There are 5 ways to turn a row about zero (a turn may also mirror it). The second row of each pair is the first, turned, with some noise. The first 45 pairs use one turn. New pairs use 2 turns, one after the other, and a turn may come again.
Some pairs, each with its turns in order after it:
[ -6  -2   2   1 -23  10 -55  34]
[ -6 -20  34  12  -9   6  50 -24]  K_816

[-38 -22 -20   5 -38  17 -11   3]
[ 25  12  12  25  20  17 -45  -9]  K_764

[  7 -11  -9  19 -61  13  19  23]
[-15 -27  -6  -6  -9 -20  -6 -62]  K_733

[ -6 -19  45 -25  18   4 -35  19]
[  3  -7  58   7 -22  18  -7  24]  K_231

[-57  -5 -14   4 -22   5  15  31]
[ -9   3  15  29  59  12  13 -19]  K_231

[ 33  -5  31   7 -12 -28  22  17]
[ -3  23 -13  39 -31  -5 -22  12]  K_231

[ -5 -10 -60  25 -41 -46 -17   2]
[ -3  46 -20 -23  51 -31 -40 -14]  K_231

[-28  -6  43   8 -40 -20  31  19]
[ 10   8  14  71   7  -2 -14 -23]  K_231

[-34 -19   2 -39 -30 -43 -15  17]
[ 28 -22 -42  -8 -23  45 -11 -12]  K_733

[-34   3 -17 -37  28  20  22  16]
[ 20 -41   8 -31  36  -1 -10 -10]  K_764

[-20  -4  11  26  31  27   1  -2]
[ 13  27  17 -35 -21   6  -2   6]  K_816

[-21  54 -25  25  14  15 -34  27]
[ 17  -1  54 -14 -36   0  50   4]  K_733

[-15 -22   6   0  11 -25  23   9]
[ 20  -8  -7 -24 -15  22  -5  14]  K_764

[-14   3 -40  -8  14  -2 -29 -14]
[-16  -4  33 -31 -18 -15  11  -2]  K_354

[ -6 -19 -12  30   1  27   8 -16]
[11 30 20  5 28 13  5 13]  K_764

[ 10 -59 -28  16  -8  -1   3   2]
[ -6  61   7 -15   0  -9  18 -13]  K_231

[  2 -10  39  -1  52 -10   3  22]
[ 55  18 -32 -11 -10 -19  -5 -19]  K_354

[ 30 -48  -5  20  -1   8 -14  -5]
[  1  61   2 -13  -7  -1  -3   0]  K_764

[-77   8  60  -4 -17 -17  25   7]
[ 57 -51 -50  30   0  33 -12  23]  K_764

[-19  11  -1 -31  -3  22 -15 -24]
[ 29 -24  21  14   4   5 -23  20]  K_733

[ -7 -18 -32 -14   0 -19  16   6]
[-10 -33 -10 -14  23  -1 -15  -1]  K_816

[-10 -28   9   4  20 -37  12 -10]
[ 13   2  14 -17  35 -23 -26   7]  K_816

[ 32   6   3   8  19  42  53 -45]
[ 26 -69 -13  11 -14   5 -18  44]  K_354

[-20  -2   8  18 -14 -15 -47 -17]
[  1  21  48   6  -5  16   5 -23]  K_354

[ 15 -49   0   5  -1  14  33  -3]
[-33  19 -18 -33  24 -14   3  13]  K_816

[  7 -24 -22  -6 -31 -14  16 -24]
[-13  -4 -13 -16  -2  10 -45 -18]  K_733

[-33   3   1 -21   9 -25   2 -14]
[ 21 -10  14   2  25  17 -29 -10]  K_816

[-23 -23 -23 -15  -2  13   2 -20]
[-14 -27  10   4  -4  19 -29  13]  K_733

[-12 -15 -19  26 -39 -44  44   0]
[-45  29 -10  38 -19   5 -42  20]  K_354

[-18   0  45  -8  -3  24   7  21]
[ 17  -9 -48   6  25   9   5  -7]  K_764

[ -2  -4 -30  21 -11  15  -4  12]
[-19  16  -9 -15  19  14   4 -19]  K_231

[-19  27  24  19  33  23  14 -11]
[ -2  -6  10   6  -1 -39  23  42]  K_733

[ -6   4  15 -18 -53 -13 -32  36]
[-27  40   1   6  44  25  22 -23]  K_354

[ -9  -2 -47   3   2   7   4 -13]
[ -1   1  47  -6  12  -2 -14   2]  K_764

[-18  12  10 -24  25 -34 -31 -22]
[ 24  -2  34  20   9   0 -36 -30]  K_816

[  8 -16  43  11  -8  -4  23  25]
[ 19  26 -11  -6  22 -24  30  12]  K_816

[-17  -4   6  15  10  -1 -18 -15]
[ -1 -11   4 -18  12   6  10  22]  K_733

[ 19 -12  12  -3  10   7 -20 -25]
[ 27 -10  21 -12  12   6  -7   1]  K_354

[-53  32 -17 -34  20  14   2 -28]
[ 21 -56  11 -14  41 -14  34   8]  K_231

[ 57  47  27  26 -32  39 -32  20]
[ -2 -53 -11   4  46  49   6 -56]  K_354

[ 31  27  -2 -16 -35  85 -25  19]
[-15 -66  -2   1  64   9  48 -19]  K_354

[ 17  17  -1   8   2  32  -4 -45]
[  4   3  38  -7  30 -26 -23  12]  K_733

[ 31 -38  17   3  20  -4  24   0]
[ -1  28 -18 -42  -5   5  17  21]  K_764

[ 35  16  12 -29  45  23 -62  -4]
[ -9  22  18  15 -44 -16  -7 -73]  K_816

[ 32  33   0 -39  46  21 -27  -3]
[-19 -44  -1 -37 -31   9   7  47]  K_231

New pairs, each followed by its turns in order:
[ 32 -36  29 -17 -13  10  46 -22]
[ 11   9 -37  36  13 -30 -29 -37]  K_231 K_231

[ 15 -32   5 -22  -9 -51   4  30]
[-20  -2   4  23  10 -27 -60 -16]  K_764 K_764

[-11 -39  23  23  29   4 -43 -12]
[ 42  39   0  40  21   6  -4 -15]  K_816 K_816

[-14 -31  22 -13  17  30   4 -19]
[-38  -5  -2   4   2  23  36   8]  K_733 K_733

[ 26  31 -14 -22   3  17  21 -39]
[-36  32   5   0   1 -18 -25  39]  K_231 K_354

[-28 -33  -1  -8  31  17   0 -45]
[ 40  11 -12 -18   7  11   1 -53]  K_733 K_764

[  7   1 -22   8  -3  23 -16 -15]
[ 14  -7  -3  14  -3   8 -30  13]  K_231 K_733

[ 42  18   7  30  -9  15  -4 -55]
[ 18  -4   9 -19   5  29 -59 -32]  K_231 K_733

[-18  32  -9  10  19  -9  34 -30]
[-38   3   4  33  40  -1   1  -2]  K_354 K_354

[ 53  25 -44  42 -28   6  22  22]
[-11 -65  -2 -23  45   7  32  35]  K_816 K_816

[ 26 -24  -7  24 -36 -15  20 -43]
[-31   2  21 -23 -25  52 -18  12]  K_231 K_354

[-21  20 -18   4   6   7  12 -33]
[  5   3 -35   4 -20  -5 -18 -23]  K_733 K_764

[ 49  -4  -8 -24  52  17 -14   1]
[ 27 -18  -5  31  15 -50  12  39]  K_764 K_231

[ 38 -68 -28   8  42  15  12  29]
[ 23 -13  30  10  42 -62  13  48]  K_816 K_231

[-21  55   4  20  42 -30  10   8]
[-11 -12   6 -23  59  24 -40 -14]  K_816 K_354

[12 24 -1 13 21 28 10  7]
[  8   6 -32 -17 -14 -20  19   5]  K_733 K_733

[ 37  26   4  -8  24  -8 -18 -39]
[ 15  -7   4 -11  57  -7  16  22]  K_354 K_354

[  6  42 -26 -48 -16  47 -25  20]
[-38 -19 -33  44 -27  -6 -36  35]  K_354 K_733

[-50 -34   0  18  17  -3 -13   9]
[ 43 -38 -30  -8   2  14   0  -6]  K_231 K_354

[ -3  -6 -20  35 -17  61 -10  18]
[  8 -44 -16  31 -32 -25 -20 -21]  K_816 K_733

[ -4 -22   0 -12  46  15  10 -50]
[-32  15 -23  38 -25 -39  16   9]  K_231 K_231

[  4  12 -46 -15  15  -5  25 -17]
[-23  24 -11  15 -45  18 -16   7]  K_231 K_733

[ 27  35  34   9  48  29  19 -31]
[ 13  25 -34  50  19   4  45  26]  K_764 K_231

[-21   2   3   5  13  42 -14  27]
[-27  23 -28 -19  -2 -13 -28  12]  K_354 K_733

[ 27  -3  17  -2 -17  16  22 -33]
[  7  -4  25 -17 -39  -2  24   5]  K_816 K_733

[ -6  19 -10   7  -1  45 -55 -27]
[  4   4 -30  58  35  13 -11  18]  K_816 K_764

[  3 -28  32  27 -17  -9  24  13]
[ -6  -4 -23  26   9  11   1  45]  K_816 K_231

[ 32  51  11  -7  -1 -38 -26  17]
[-16 -46 -24 -44 -10  -3 -33 -12]  K_764 K_733

[-14   5   9  19 -31 -60 -31 -11]
[ 18   4  27 -49   7  23 -14 -45]  K_231 K_354

[  0   5  17 -13 -22 -27  26  -2]
[-26 -16 -13 -15  21  27   1 -10]  K_354 K_231

[-50  -4 -27  -1 -37  11 -23  24]
[  1   6  34 -22  59   9  17  10]  K_764 K_733

[  5   6  37  21   9 -29 -14   0]
[-23 -30  17 -35   7   2   2  -1]  K_733 K_764

[ 14  12  -6  39  48  14   8 -31]
[ 28  -2 -34  16 -36  -3  40  17]  K_733 K_733

[-49 -13 -18 -38  16  11  61  -2]
[ 29   7 -43 -49   7 -39 -25  39]  K_231 K_816

[-35 -33   1  15  39  13 -20  51]
[-19 -20 -44 -34   9 -36 -15  44]  K_816 K_764

[-55   1  -3  27  27  10   9 -30]
[-28  31 -33 -33  -1  14  41  -6]  K_764 K_764

[  4 -48 -47 -40  -1 -16   5  23]
[ 58 -43   7   9  18   2 -12 -35]  K_354 K_816

[ 20 -20  48 -11  11  18  -5   4]
[-17 -41  13  12  -9  -5  23  24]  K_816 K_764

[ 12  -3 -24  12  19   7  60   2]
[-19 -56  -3   1   5  10   2 -35]  K_816 K_816

[ 47  -5  35 -19  37  21 -40 -17]
[ 44 -43 -20   1   8 -33 -41 -18]  K_816 K_231

[ 12   5  -8 -32  -7  23  -6  66]
[  9 -28 -16 -30   8   9 -63  -9]  K_354 K_816

[-19  -6  -5 -21 -13  -3  -5  43]
[  3  -2  18 -44 -12 -20   4  -8]  K_764 K_231

[ 28  12  38  62  18  -1 -37  12]
[-40 -22  25  23  21  44  14  46]  K_764 K_764

[-17  11 -16  26 -44 -12  -3 -62]
[ 22  39  13 -52  40   6  19  17]  K_733 K_354

[-10  40  14  22  12  39  37   3]
[  2  14 -61 -35 -18   4  12 -12]  K_733 K_733

[ 22 -20 -13 -11 -34  46  38  43]
[ 40 -26  31  -1  42 -46  12 -22]  K_764 K_764

[ 39   7 -53 -25  52 -24 -22  25]
[  0 -16 -21 -43  31  51 -50  -1]  K_816 K_733

[  8 -14 -61  31  27  28 -31   5]
[ 22 -43  39  43 -13  27  18 -25]  K_733 K_231

[  4 -61 -52   9 -21   0  -9 -36]
[ 32 -10 -45  -3  10  21  64  18]  K_354 K_733

[-16  20   6  20 -14  19  50   8]
[-36  -4  13 -24  22  14 -11 -39]  K_816 K_764

[  4  32  -4  44  10 -32  25  -7]
[ -8 -33   0  15   3 -42  41  -6]  K_816 K_816

[ 20 -37 -12   9  -2  31  10  21]
[ 14  18  31 -25   2  22 -20  23]  K_733 K_816

[ -1 -11  54 -22 -14  21 -29  19]
[ -8  32  28 -39   2   9  35  22]  K_733 K_764

[-22  -8  31  -7  -3  18  25  35]
[ 19 -21   1  49 -11  -8  -8 -14]  K_231 K_354

[-12  44  23  19 -53  -1   6   5]
[-28  20   0  -5  16  56  25 -19]  K_816 K_764

[ 56  31  -3   9  41  56   5 -33]
[ 32 -68  -4 -36 -10  37  26  33]  K_764 K_764

[  6 -11   9 -22  35  -9  -6   2]
[  0  -4   8   7 -18 -38   5  17]  K_816 K_764

[ 21   8  70 -18 -23 -13   5  -4]
[-26  68  20 -14 -10  18 -18   7]  K_733 K_733

